The same things were measured in two ways. Each way mixes the same 4 hidden numbers, adds some noise and spreads widely along 3 directions of its own, which tell nothing about the thing.
In the rows, 128 means zero.
Some things both ways: the first way, then the second way.
[ 66  79 142  63 197 100  78 143 106 104]
[146 182 151 106 144 121 163 141 138  77 133 122 113]

[ 99 134 191  97 180 142  72  98 137  80]
[153 129 126 121  91 127 143 152 145  92 150 162 109]

[129 102 122  79 151 153  74 128  51 163]
[154 142  99 138  87 107 126  93  98 148 174 151 146]

[127 118 174 120 169 100  76  97  76  94]
[137 120 162 149 176 137 139 180 155  99  93 122 100]

[102  87  82  97 111 143 120 173  70 175]
[156 171 142 132 140  98 126  99  98 115 135 116 143]

[119 144 137 117 169 128 100  91  81 106]
[124 118 165 172 173 151 116 152 128  91 101 123  57]

[112 122 123  79 201 130  87  88  98 133]
[128 116 111 116  91 138 122 127 125 129 148 123 139]

[106 144 108 112 136 160 135 122 130 142]
[138 127 126 147  85 137  92 114 100 109 156 135  98]

[140 130 149 143 125 105  90  95  68 108]
[130  90 154 158 139 155 126 225 198  98 103 131  98]

[131 132 195 136 158 116 103 115 136  80]
[129 119 125 122 129 134 152 150 143 118 127 131 123]

[ 94 110 111 100 134 148 107 151  72 142]
[129 163 123 108 165 113 177 103 109 131 133 117 142]

[139 144 202 170 134 101 115 107 155  63]
[108 105 114 127 117 168 165 186 174 113 140 136  95]

[ 77 152 135 120 113 199 144 156 171 115]
[166 140 142 113 108 104 133 136 132  99 135 147 135]

[152 139 114 135 118 132 124 100 111 151]
[119  86 104 138  76 147  88 122 110 138 150 127 125]

Other things, the second way, with their names:
<334>: [135 100 168 120 149 140 125 199 176  83  86 110 114]
<60>: [155 135 132 133 104 128 145 176 169  97 147 151 116]
<617>: [143 147 141 133 113 138 136 164 149  86 142 134  97]
<154>: [100  90 127 139 147 151 113 140 121 137 110  97 122]
<509>: [111  98 120  83  90 137 108 110 102 114 131  99 147]
<194>: [124 150 138 154 155 144 131 143 130 111 128 108 101]
<160>: [106 109 171 150 155 156  74 139 109  90  92  78  85]
<491>: [128 144 118 137  87 133  92  91  83 117 162 111 116]
<593>: [148  99 140 180  98 139  77 168 146 117 132 133 104]
<533>: [122  91 189 104 199 129 124 169 144  85  49  89 124]
<458>: [117  63 115 133  93 137  80 109  93 147 127 119 134]
<405>: [123 114 130  69 121 127 150 147 142 110 114 100 172]
<229>: [154  52 172 131 157 116 112 222 199 110  55 119 156]
<624>: [142 121 132 147 140 126 139 157 152 128 125 139 126]
<475>: [128 129 139 172 148 156 140 176 158 110 128 133  79]
<626>: [114  89 117 103  58 154  90 112  95  98 150 123 106]
<315>: [109 154 118 160 116 165 115 120 107 112 161 112  77]
<592>: [166 133 112 116  64 118 146 149 146 105 172 174 128]
<569>: [107  78 159 178 201 136  80 117  91 145  72  89 107]
<529>: [139 161 157 136 176 121 144 146 138 105 108 103 125]
<513>: [ 99  86 119  95  90 173 138 179 160 101 136 114 110]
<584>: [ 85 106 120  92 107 161 107 103  90 113 132  77 125]
<257>: [119 109 126 111 160 136 170 172 166 133 107 116 148]
<412>: [123 113 138 104 104 136 104 122 110  96 125 108 127]
<215>: [167  81 124 118  68 122 130 222 210 114 131 152 167]
<376>: [ 90  91 114  88  76 170 114 116  99 104 146 105 108]
<372>: [158 157 150 142 146 103 121  97  97 107 130 132 117]
<436>: [116  68 168  87 137 148 113 191 166  77  71  93 127]
<143>: [113 196 148 166 205 135 136  87  79 119 127  83  91]
<440>: [118 160 122 160 139 150 140 105  97 115 161 137  68]
<524>: [165 156 113 176  69 119  99 114 110 118 185 168  96]
<109>: [152 149 154 166 197 106 129 150 146 143  97 101 155]
<422>: [106  86 121 174 136 154  91 131 110 149 123 108 105]
<139>: [137 176 145 158 169 115 116  82  76 118 132 112 102]
<273>: [161 113 118 144  82 119 120 137 134 125 155 162 123]
<147>: [145 107 126 108  72 122  95 130 123 109 140 121 147]
<433>: [118 172 132 134 143 141 143 138 131 113 139  91 126]
<79>: [110 150 163 106 180 136 130 101  88  85 100  85 104]
<392>: [103 119 128 122 113 154 105 108  95 111 139 100 105]
<468>: [160 135 125 129 101 106 133 136 136 121 146 149 143]
<192>: [134  98 109 162  84 136  83 111 103 144 155 137 119]
<477>: [124 101 149 192 154 151  69 151 123 130 104  91 103]
<34>: [145  95 116 129  65 132  97 140 128 116 149 145 124]
<176>: [140 147 166 156 198 119 142 158 146 110  96 107 118]
<171>: [194 136 193 131 127  98 119 221 205  50  93 141 128]
<361>: [111  85 158 142 147 164 112 206 174  97  87  96 105]
<355>: [148 120 126 111  55 139 123 142 132  78 166 165  90]
<466>: [158 143 136 193 150 112 108 117 111 138 135 138 111]
<470>: [120  56 134 137 104 156  96 186 159 120 108 117 121]
<632>: [ 88  98 169  99 179 163 131 149 125  76  75  81  83]
<74>: [134 136 142 185 153 130  90 115  97 133 123 109 105]
<153>: [145 142 133 124 175 110 187 159 160 128 114 135 146]
<243>: [140 182 149 175 171 140 154 164 152  96 135 125  78]
<101>: [149 166 145 171 186 114 143 148 141 132 114 108 134]
<499>: [150 134 179 208 162 130  59 142 114  98  97 111  74]

Some of these things the first way, each followed by its name:
[174 111 189 154 114  88  99 113 139 115] | <34>
[167 110 164 150  65 127  85 134  75 142] | <273>
[ 77 116 133 102 126 137 106 151 129 112] | <171>
[167 133 125 152  90 143 132 123  98 156] | <192>
[ 74 111  82  86 184 103 124 121 115 128] | <79>
[103 161 147 166 108 136 167 132 187  88] | <334>
[117 113  84 137  80 129 176 178 133 171] | <491>
[177 135 112 143 101 115 114  89  87 159] | <458>
[ 76 158  83  91 187 118 117  59 135 109] | <436>
[125 104  92 108 165  56 130 100 123 145] | <584>
[112 128 131 138  85 161 146 174 133 136] | <372>
[139 106 142 123  95 157 112 162  89 157] | <524>
[171 100 120 160  73 104 141 162  69 167] | <74>
[117 129 107 126  75 176 114 156  87 157] | <468>
[124 149 182 157 148 134 132 124 136  82] | <475>
[135  89 178 108 222  61 109 123 129 105] | <315>
[160 126 176 169  94 158 141 165 102 125] | <466>
[162 125 148 140 129 114 115 114  96 135] | <593>
[ 94 121 101 115 104 145 123 147 107 137] | <617>
[132 172  73 150  87 158 137  84  94 154] | <470>
[141 157 142 151 110 133  99  81  92 111] | <229>
[115 132  96 134  80 138 152 145 152 155] | <147>
[ 89 156 102 145 136  98 161 101 162  99] | <632>
[ 95 150  89 142  93 144 182 143 179 135] | <412>
[134 121 174 153 128 123 132 150 132  99] | <440>
[ 65 122 102  90 196 142 166 162 145 122] | <433>
[114 130  97 132 118 117 162 132 140 146] | <392>
